All groups share one centre, and each spreads out both ways along 11 directions, with some noise.
Known rows, each followed by its group:
+0.91,+0.33,+0.07,+2.25,-1.74,-1.56,-3.80,+0.79,+0.04,+1.47,+1.49,-0.31,+3.17,+1.87,+0.70,-3.27,-0.90,+0.81
q_546
+0.01,+0.05,+0.11,-0.97,+1.45,-0.89,-0.63,+0.07,+0.84,-1.30,+4.08,+1.74,+1.86,+1.67,+1.14,+2.71,+3.23,+0.58
q_391
+2.10,-3.00,-0.48,+0.36,-0.32,+0.32,-0.94,-1.29,+1.04,-1.59,-0.58,+4.07,-0.72,+1.53,-0.33,-0.29,+1.74,-1.03
q_798
+0.65,+0.37,-2.81,-0.94,-0.42,+4.04,-3.09,-1.49,+0.14,-0.49,-0.11,+0.25,+0.71,+2.34,+1.81,+1.31,-0.41,+1.06
q_546
-0.14,+0.19,-0.26,+0.45,-0.12,+1.51,-1.01,-1.09,+0.13,+2.57,+0.61,-2.67,+1.58,-0.14,+1.82,-0.96,-0.63,+0.62
q_391
+1.61,-1.11,+2.33,+0.80,-1.25,+0.51,+1.16,+0.60,-0.77,-0.52,+2.58,+2.07,+0.18,-1.80,-0.74,+1.29,+0.96,+0.46
q_546
+1.37,-0.40,-1.11,-1.42,+0.34,+0.55,+1.81,+1.07,-0.58,+0.12,-0.76,+0.21,-1.33,+0.42,+2.58,+0.40,-1.63,-0.13
q_391
+1.46,+0.08,+0.60,+0.01,+0.61,-0.74,-0.40,-0.02,+0.13,+0.67,+2.53,+1.11,+2.50,-0.46,+1.85,-0.59,+0.10,+0.37
q_921
+0.29,-0.18,+1.63,-0.92,-0.16,-0.80,-0.85,+0.98,+0.14,-0.51,-0.59,-0.18,-3.33,+3.19,+1.65,-0.45,-0.11,+2.60
q_921
-4.95,-1.46,-0.25,-0.48,-2.25,+2.28,+1.25,+1.85,+0.29,+3.70,+0.39,+0.72,-0.20,+1.67,-2.82,+3.77,-0.92,+1.16
q_546
-1.72,-0.89,-2.04,-0.51,+1.24,-0.04,-0.56,-0.98,+0.18,-3.23,-3.13,+1.76,+0.47,-1.02,+0.87,+2.19,+1.02,+0.18
q_391
+2.46,-1.35,+0.61,+0.24,-0.25,-2.74,+1.86,+2.80,+1.43,-0.77,-1.80,+4.70,-1.07,+1.92,-1.68,-3.83,-1.09,-2.15
q_921
-1.20,+2.86,+2.82,-1.53,+0.64,-1.03,+0.53,+2.05,-2.51,+1.97,+0.09,+0.14,-0.77,+2.40,-1.08,+2.12,-4.55,+1.07
q_798
-1.02,-1.01,+2.00,+0.80,+4.94,-1.83,+1.29,-0.10,-0.72,+1.09,+0.38,-1.20,+2.35,+1.48,-1.44,-0.92,-0.66,-1.05
q_798
-0.43,+3.53,-0.57,-3.09,-0.70,-1.94,-2.06,+0.40,+0.73,-0.41,-0.99,+2.23,-0.95,-1.04,-0.92,-1.92,-1.15,+3.15
q_798
+1.24,-1.03,+0.21,-1.45,+1.21,-0.13,+0.73,-0.22,-0.46,+5.16,+0.18,-3.15,+1.15,+1.83,+2.13,-1.27,-0.92,-0.52
q_391
-2.92,-0.06,+0.63,+0.62,+0.61,-2.34,-1.79,-0.35,+0.59,-1.39,-0.19,-0.18,+2.50,+0.15,-1.58,+2.29,+3.40,+0.36
q_391
+5.51,-0.72,+1.25,+0.33,-0.82,-1.61,+0.82,+1.90,-2.10,-0.67,+3.24,+1.59,-2.85,+2.59,+3.15,-0.65,-2.03,-0.13
q_546
-0.42,-0.11,+0.58,-0.19,-1.63,-0.74,+1.29,+2.55,-1.28,+1.58,-0.97,-1.69,+0.94,+1.08,+0.24,+2.82,+0.08,-1.37
q_546
+0.81,-0.72,+0.72,+0.90,+0.15,-3.84,-1.53,+0.91,-0.58,+0.08,-2.90,-0.44,+0.50,+2.77,+0.15,-1.42,-0.07,-1.50
q_391
+2.29,+1.03,+0.55,-2.72,-1.55,-0.81,+4.53,+4.80,+2.45,+0.98,+4.20,+2.27,-2.10,+3.90,+1.47,+0.98,+1.46,-1.88
q_391
-1.15,+1.18,+0.23,-2.15,-0.37,+3.45,+0.10,+3.30,-1.80,+2.68,+0.98,-0.59,+0.10,+5.08,+0.26,+3.85,-3.23,+1.87
q_921
+0.22,-0.94,-1.68,-2.93,+0.14,+2.18,-0.07,+0.19,-0.05,+1.41,+1.48,+1.20,-2.52,-0.24,+3.75,-0.92,-2.24,+5.36
q_546
+2.25,-0.90,+3.19,+1.85,-0.07,+1.37,+0.00,-1.57,-1.43,+4.83,+2.64,-3.77,+0.02,+1.14,-1.17,-1.94,-1.02,-1.21
q_391
-1.09,-0.98,+0.76,+0.20,+4.24,+1.73,+0.42,+1.91,-2.28,+0.37,-0.80,-1.96,+1.04,+3.87,+0.19,+0.40,-2.92,+1.63
q_798
+1.62,-0.12,+0.17,-1.60,+3.88,-3.11,+1.32,+1.94,-1.65,-0.06,-0.71,-1.96,+0.50,+1.40,+1.02,-1.40,-0.23,+0.31
q_798
-0.05,+1.08,+3.82,+0.32,+0.21,-1.12,+2.06,+2.47,-0.74,+0.19,-2.28,+0.44,-1.15,+2.17,-0.89,+0.24,-2.46,-1.44
q_546
+0.41,-0.03,-2.63,-0.11,-0.16,+1.42,-1.17,+0.02,-1.47,-2.32,-2.17,+1.12,-0.21,-1.41,+0.98,-0.26,-2.30,+1.34
q_391
-0.33,-1.52,-0.02,-0.70,+0.87,-0.67,+1.86,+0.66,-0.06,-0.34,+0.49,+0.59,-0.58,-1.61,-0.05,+0.33,+1.12,+1.13
q_798
+2.02,+1.42,-1.83,-1.82,-0.90,-1.24,+1.19,+1.47,-0.27,-0.92,-0.40,-0.67,-0.65,-2.38,+3.68,-0.84,-0.32,+0.71
q_921
+0.84,-3.72,-1.99,-2.38,+0.31,+0.06,+3.00,-1.31,+0.77,+2.38,+1.20,-1.25,-4.70,+0.04,+1.33,+0.55,+2.64,-0.15
q_546
+0.02,+0.30,+0.71,+0.23,-0.63,+0.13,-0.25,+1.82,-0.88,+1.07,-0.35,-0.48,+0.19,+3.12,-0.74,+0.63,-1.51,-0.46
q_921
-1.22,+1.81,-0.52,-2.54,+1.22,+1.30,-0.07,-0.16,-0.63,+0.76,-0.22,-1.08,-1.46,-0.31,+0.45,+0.04,-1.96,+3.03
q_798
+3.39,+0.48,-1.40,-1.17,-1.62,+1.50,+2.69,+2.15,-1.35,-0.36,+0.31,-0.92,-1.85,-0.66,-1.82,+0.30,+0.32,-2.19
q_391
-0.04,-1.41,+0.71,-0.65,+1.35,-0.34,+0.04,+0.10,-1.54,-1.10,+0.31,+0.08,-1.84,+0.09,+0.67,+0.98,+0.08,+2.57
q_798
+0.08,+0.31,+0.08,-2.07,+1.67,+1.18,+1.78,+0.90,-2.36,-0.96,+0.05,+0.11,-0.17,+0.81,-0.62,+4.72,-0.26,-0.43
q_546
+0.73,-0.14,-3.21,-0.37,+1.35,-0.17,+2.20,+3.65,-3.33,-1.79,-0.74,-0.29,+0.42,-1.24,-1.00,+0.28,-2.96,+0.33
q_921
-2.75,-0.07,-1.23,-0.72,+0.07,+0.80,-0.35,+1.01,+0.16,-0.09,-2.93,+1.83,+0.87,+0.14,+0.50,+0.76,-2.44,+1.57
q_391
-0.04,+1.75,+0.28,-2.15,-1.33,-1.52,-0.22,+3.37,+0.69,+0.00,-0.71,-2.33,-0.72,+1.30,+1.79,-0.97,+1.51,+2.70
q_921
+2.29,-1.15,+0.54,+0.60,-3.35,+0.43,-0.17,+1.37,-0.22,+1.61,+3.00,+0.53,-0.30,+0.09,+1.04,-0.35,+0.50,+0.84
q_546
+2.18,+0.00,+0.56,-0.82,-1.12,+0.56,+0.18,+0.87,-0.30,+0.37,+0.77,+0.18,-0.78,-0.16,+2.26,-0.83,-0.51,+1.55
q_546
+1.06,+0.41,-0.76,-0.21,-0.63,+0.99,+1.36,-0.56,+1.35,+0.96,+2.44,+1.20,+0.79,-3.62,+3.13,-1.88,-0.94,+0.92
q_921
+1.70,-1.83,-1.86,+0.62,+2.60,-2.91,+2.80,+1.08,-0.55,-0.45,+3.13,+3.61,+0.02,+0.07,-0.85,-1.76,-1.67,-2.20
q_546
-1.79,-3.28,+0.27,+2.31,+4.07,+0.31,+2.41,+0.67,-0.89,-0.61,+2.66,-2.04,+1.97,-2.12,+1.52,-0.92,+0.25,+2.19
q_798
+2.76,-0.17,+1.00,-1.91,-1.20,-1.15,+3.39,+3.73,+1.17,+1.67,+0.35,+0.14,-4.25,+1.92,+3.04,-3.40,-1.78,+0.81
q_921
+1.09,-1.26,-1.35,+0.66,-0.48,+1.67,+2.12,-0.10,+0.03,+0.11,-0.57,+2.41,-2.24,-1.00,+0.02,-1.54,-3.30,-1.16
q_921
-0.87,+2.05,+0.19,-1.17,+0.76,-2.61,+1.01,+4.52,-0.38,+0.75,-0.98,-2.27,+0.71,+0.32,-0.35,-3.09,-1.51,+2.26
q_798
+0.53,-3.04,-0.03,+1.11,-1.69,-1.12,+0.83,+2.52,-0.91,-1.54,+0.58,-1.04,-0.86,-1.12,+0.41,+0.81,+3.23,+1.62
q_798
-0.37,+0.10,-0.29,-0.38,-0.46,+2.97,-2.25,-0.69,+0.55,+2.52,+0.82,-1.09,+2.08,+3.95,-0.88,+1.80,+0.88,-0.69
q_921
-0.27,-1.17,+1.40,-0.32,+1.01,+1.19,+0.05,+0.70,-0.27,+1.88,+0.66,+3.58,+0.74,+3.53,-1.80,+0.53,-2.69,+0.12
q_391
+0.47,-0.86,+0.46,+0.03,+0.75,+0.24,+2.02,+2.17,-2.10,+1.32,+0.06,+1.26,+0.16,+2.28,-2.12,+1.73,-2.65,-1.94
q_921
+0.41,+1.01,+0.12,-1.08,+0.23,-2.69,+0.38,+1.50,-0.49,-0.69,+1.03,+1.09,-0.77,-1.62,+1.19,-1.42,-1.00,+2.46
q_798

New rows. What belongs after each?
-1.02,-0.42,-1.97,-0.09,+0.88,-1.25,-2.66,-0.29,-1.57,-2.58,-1.84,+1.06,+2.14,-0.74,-1.90,+1.19,+1.05,+1.30
q_391
-1.60,+0.22,+3.56,+1.45,+0.73,+3.74,+1.55,+0.11,-2.49,+1.74,+2.04,-0.03,+1.10,+0.73,-3.06,+4.13,-2.81,-0.61
q_391
+1.81,-0.87,+1.15,+0.79,-0.87,-0.73,+1.00,+0.65,-0.05,+0.91,+1.10,-0.17,-1.29,+2.19,-0.97,-0.13,+0.67,-2.25
q_546
+7.09,-0.59,-1.22,+0.44,-0.19,-1.04,-1.48,-1.59,+0.54,-0.14,+3.66,-1.08,-0.83,+1.06,+1.40,-4.96,+2.62,-1.82
q_546
+0.27,+1.92,+2.77,-0.80,-0.66,-3.79,-1.90,-1.18,-2.97,+0.40,+1.92,-2.96,-2.04,-1.30,+0.62,+2.06,+0.79,+2.39
q_798
+1.09,+0.87,+3.05,-0.97,-0.16,-0.60,+2.78,+2.91,-0.90,+0.43,-1.11,+0.24,-1.86,+0.66,+0.40,+0.09,-2.16,-0.01
q_546
-3.19,+0.87,+0.57,-2.88,+1.91,-0.27,+4.02,+0.97,-0.89,+2.13,+0.84,+0.89,+1.38,-2.71,-2.87,+4.14,-0.41,-0.28
q_798
-0.60,+2.21,+4.45,-0.96,+0.50,+3.47,+0.05,-0.69,+1.58,+0.69,-1.03,-0.06,-1.24,+0.99,-5.22,-1.89,+0.32,+0.71
q_546
-0.19,+0.90,+0.24,+0.02,-0.33,-0.84,+1.39,+2.83,-0.78,+0.33,+0.85,+0.48,+1.32,-0.80,-0.03,-0.39,-1.86,+0.78
q_921
+1.21,-0.99,-1.05,-0.61,+1.14,-1.08,+3.16,+1.11,-0.24,-0.17,-0.51,+0.77,-0.34,-0.64,+0.57,+0.23,-0.30,-2.29
q_546
-1.42,+1.36,+0.73,-1.53,-0.34,+2.64,-1.56,+0.89,-0.55,+1.17,+0.38,+0.29,+0.84,+0.40,-0.22,+0.70,-1.67,+4.14
q_546
-2.30,+4.04,+0.97,-2.17,-0.36,+0.62,-1.00,+0.48,-1.65,+2.17,+0.08,+0.55,+1.65,+1.12,-2.62,+3.72,-2.83,+0.32
q_798
+2.24,-1.75,+0.20,-2.40,+2.44,+1.36,-0.49,-3.15,-1.07,-0.29,+1.76,-0.95,-4.61,+2.36,+0.94,+1.46,+1.76,+1.49
q_546
-0.61,+0.21,-1.18,+0.71,-1.24,+0.66,-2.26,+0.46,+0.15,+1.16,+0.56,-0.04,+2.93,+0.58,+0.05,-0.41,-0.28,+0.86
q_546
+0.48,-1.67,-4.36,-3.59,+1.53,+3.29,+1.11,-0.51,-0.78,+2.99,-3.35,+0.03,+1.72,-0.03,-0.84,+0.91,-1.01,-0.93
q_391
+0.29,-0.76,-0.39,-1.83,+1.80,+0.41,-1.24,+2.63,-0.47,+0.30,+0.75,-0.82,+1.28,+5.15,-0.88,+0.24,+1.70,+2.22
q_921
-0.64,+0.24,-0.49,-0.90,-1.43,+0.85,+3.13,+1.21,+1.86,+1.36,+1.06,+8.36,+2.51,-0.70,-2.72,+2.34,-2.22,-3.51
q_798
+0.08,+1.61,-2.08,-0.83,+1.58,+3.81,-1.93,-0.45,+0.08,-1.00,+0.37,+2.12,+0.99,+3.11,-1.18,+0.31,-2.57,+0.33
q_546
-2.91,-0.11,-1.92,-4.47,+3.55,+0.27,-0.82,-0.17,-2.47,+2.38,+1.09,-3.11,+0.35,+0.53,+0.24,+2.88,+0.25,+5.14
q_546
+1.43,-1.50,+0.59,-0.39,+1.32,-1.87,+1.38,+0.40,-0.78,-0.46,+0.86,+0.55,-1.10,-0.40,+1.22,-0.17,+0.47,+0.39
q_798
+0.53,-0.76,-1.23,+1.32,+0.84,-0.60,-2.33,-0.19,-1.66,-0.93,+2.20,+1.94,+2.76,+0.91,+1.00,+1.00,-0.97,+0.81
q_546
+1.87,-1.20,-1.50,-0.74,+1.60,+0.48,-1.04,-1.89,-0.78,+0.19,+1.16,-0.85,+0.16,-0.56,+2.63,-0.85,+0.13,+1.26
q_391
-0.53,-0.89,-0.07,-0.45,+0.62,+1.38,-0.90,-2.08,+1.25,+3.21,+2.98,-2.22,+2.35,-0.06,-0.59,-0.09,+2.94,+0.23
q_391
+1.23,-1.67,-1.21,-1.25,+2.44,+0.81,-1.40,-1.68,-3.19,+4.56,-0.92,-3.16,+2.07,-0.33,+0.16,-1.31,-2.15,+1.33
q_391
+3.75,+1.13,+1.14,-0.91,+1.16,-1.24,+3.69,+2.81,-1.36,-1.34,-1.89,+0.64,-2.71,+3.05,+1.31,+0.15,-2.88,-3.78
q_546
-1.42,-2.16,-0.19,-0.82,+2.23,+1.67,+2.06,+1.08,-0.74,-0.21,+0.08,+3.28,-0.24,+0.80,-2.89,+1.52,-1.12,+0.98
q_921
+2.06,-2.35,+3.72,+5.71,-1.66,-1.67,-2.00,-1.93,-0.72,-2.34,+0.55,+1.74,+0.83,+3.30,-1.61,+2.63,+2.23,-5.51
q_546
+3.37,-0.21,-0.38,-0.04,+0.36,+0.11,+0.84,-0.28,-0.40,+0.69,-0.10,-2.12,+0.56,+2.25,+2.27,+0.96,+0.91,-3.90
q_391
-0.46,-2.43,+0.45,-0.27,+0.74,+0.98,-0.25,-1.92,+0.08,+0.55,+1.35,+1.06,-2.24,+0.94,-0.20,+1.11,+0.98,+1.23
q_546
+0.05,-0.66,+1.55,+0.68,-0.76,+1.74,+2.82,-0.83,+0.52,+2.36,+2.27,+0.92,-2.31,-2.01,+1.95,-0.82,-2.83,+0.17
q_921
+0.23,+1.02,+1.69,+0.52,-1.55,+0.20,+1.16,+2.52,+0.49,+0.72,+1.83,+0.77,+0.44,+2.79,-1.73,+1.12,+0.14,-1.78
q_391
+1.03,+0.51,-0.99,-0.57,+0.42,+1.87,+2.09,+1.98,-2.83,-2.82,-1.99,+1.52,-1.29,-0.55,+1.43,+3.07,-3.86,-0.43
q_391
-4.30,+0.20,-1.48,-1.46,+1.67,+0.73,+0.20,+0.40,+1.57,+3.07,-3.25,-1.04,-0.47,+3.51,-1.77,-0.70,-2.20,+0.03
q_546
-0.28,-1.73,+1.27,+0.17,+1.75,-1.39,+0.24,-1.65,+0.97,-0.52,+0.54,-0.23,-2.62,-1.38,+0.42,-2.92,+1.00,+2.37
q_798
+1.01,-1.12,-1.43,-1.33,+0.89,+3.83,-0.16,-0.37,-1.45,+0.17,-0.50,+0.16,-0.24,+2.74,+0.84,+3.21,-0.95,-0.19
q_798
-0.89,+1.54,+2.52,-4.62,+5.09,-0.51,+4.48,+2.82,-2.91,-0.11,-0.61,+0.68,-3.67,+1.27,-0.80,+2.07,-4.35,+2.86
q_546
-1.51,-1.43,+2.95,-0.65,+1.67,-0.30,-1.42,-1.13,-1.60,+0.77,+1.87,+0.77,-1.70,+0.71,+0.12,+1.33,-0.74,+5.01
q_546
-1.67,-3.38,+1.40,-0.40,+2.42,+3.66,-0.47,-5.50,+0.52,-1.57,+2.25,+2.37,-1.61,-2.55,-2.79,+3.35,+4.22,+2.31
q_546
+2.26,+0.81,-1.88,-0.91,+0.11,+0.45,-1.01,+1.91,-2.16,+0.33,-0.19,-0.10,+1.95,+1.86,+0.67,+0.48,-2.00,-0.33
q_391
-0.85,+1.36,-2.52,-1.80,-1.57,+2.71,-2.60,-0.93,+1.57,+1.03,-2.05,-2.40,+0.58,+0.49,-1.76,-0.89,+1.97,+0.89
q_798
+1.61,+2.46,+0.61,-1.60,+0.11,+1.22,-1.19,+2.12,-0.49,-0.07,-0.85,+1.05,+0.03,+0.72,+3.21,-2.97,-4.42,+3.86
q_546
+1.40,+1.37,+0.92,+0.36,-0.19,+1.97,-1.60,-1.21,+0.94,-0.28,-1.77,-0.99,+0.10,+3.31,-1.90,-0.79,+0.78,-2.83
q_546
+2.26,+0.03,+1.78,-1.92,-0.16,-2.97,+0.81,-1.18,+1.55,-0.33,+0.21,+1.31,-1.71,-1.44,+3.75,-0.79,+2.22,+0.33
q_921
+0.08,+2.09,-0.24,-0.39,-1.28,+2.68,-1.45,-0.37,-1.65,+1.90,+1.34,-1.86,-0.09,+1.56,+1.42,+1.89,-2.86,+0.75
q_798
+3.31,-0.14,-0.51,-0.85,+1.26,-2.49,+0.99,+1.06,-0.67,-3.88,+0.60,+1.78,-1.15,+2.07,+3.97,+2.28,+1.10,-1.63
q_391
-2.92,-0.93,-0.42,+0.16,+2.53,+1.36,-2.35,-2.12,-0.64,+0.09,-0.91,+1.15,+3.81,+0.77,+0.00,+3.06,-0.28,+0.95
q_391
-2.43,-1.36,+0.32,-1.64,+2.14,-2.92,-1.26,-0.01,+1.84,+1.43,+0.53,+2.07,+2.50,+2.87,-0.39,+0.83,+2.71,+0.97
q_391
+1.61,+0.87,+1.94,-0.86,+2.94,-0.30,-0.40,-1.03,-0.36,-0.99,-0.76,-0.32,-1.02,+1.39,-0.36,-1.60,-0.45,+0.14
q_546
+0.03,-1.00,+0.38,-1.04,+3.23,+0.09,+2.44,-0.95,+0.14,+1.29,+0.55,+1.03,+0.43,+0.24,-0.27,+0.27,-0.71,-1.66
q_798
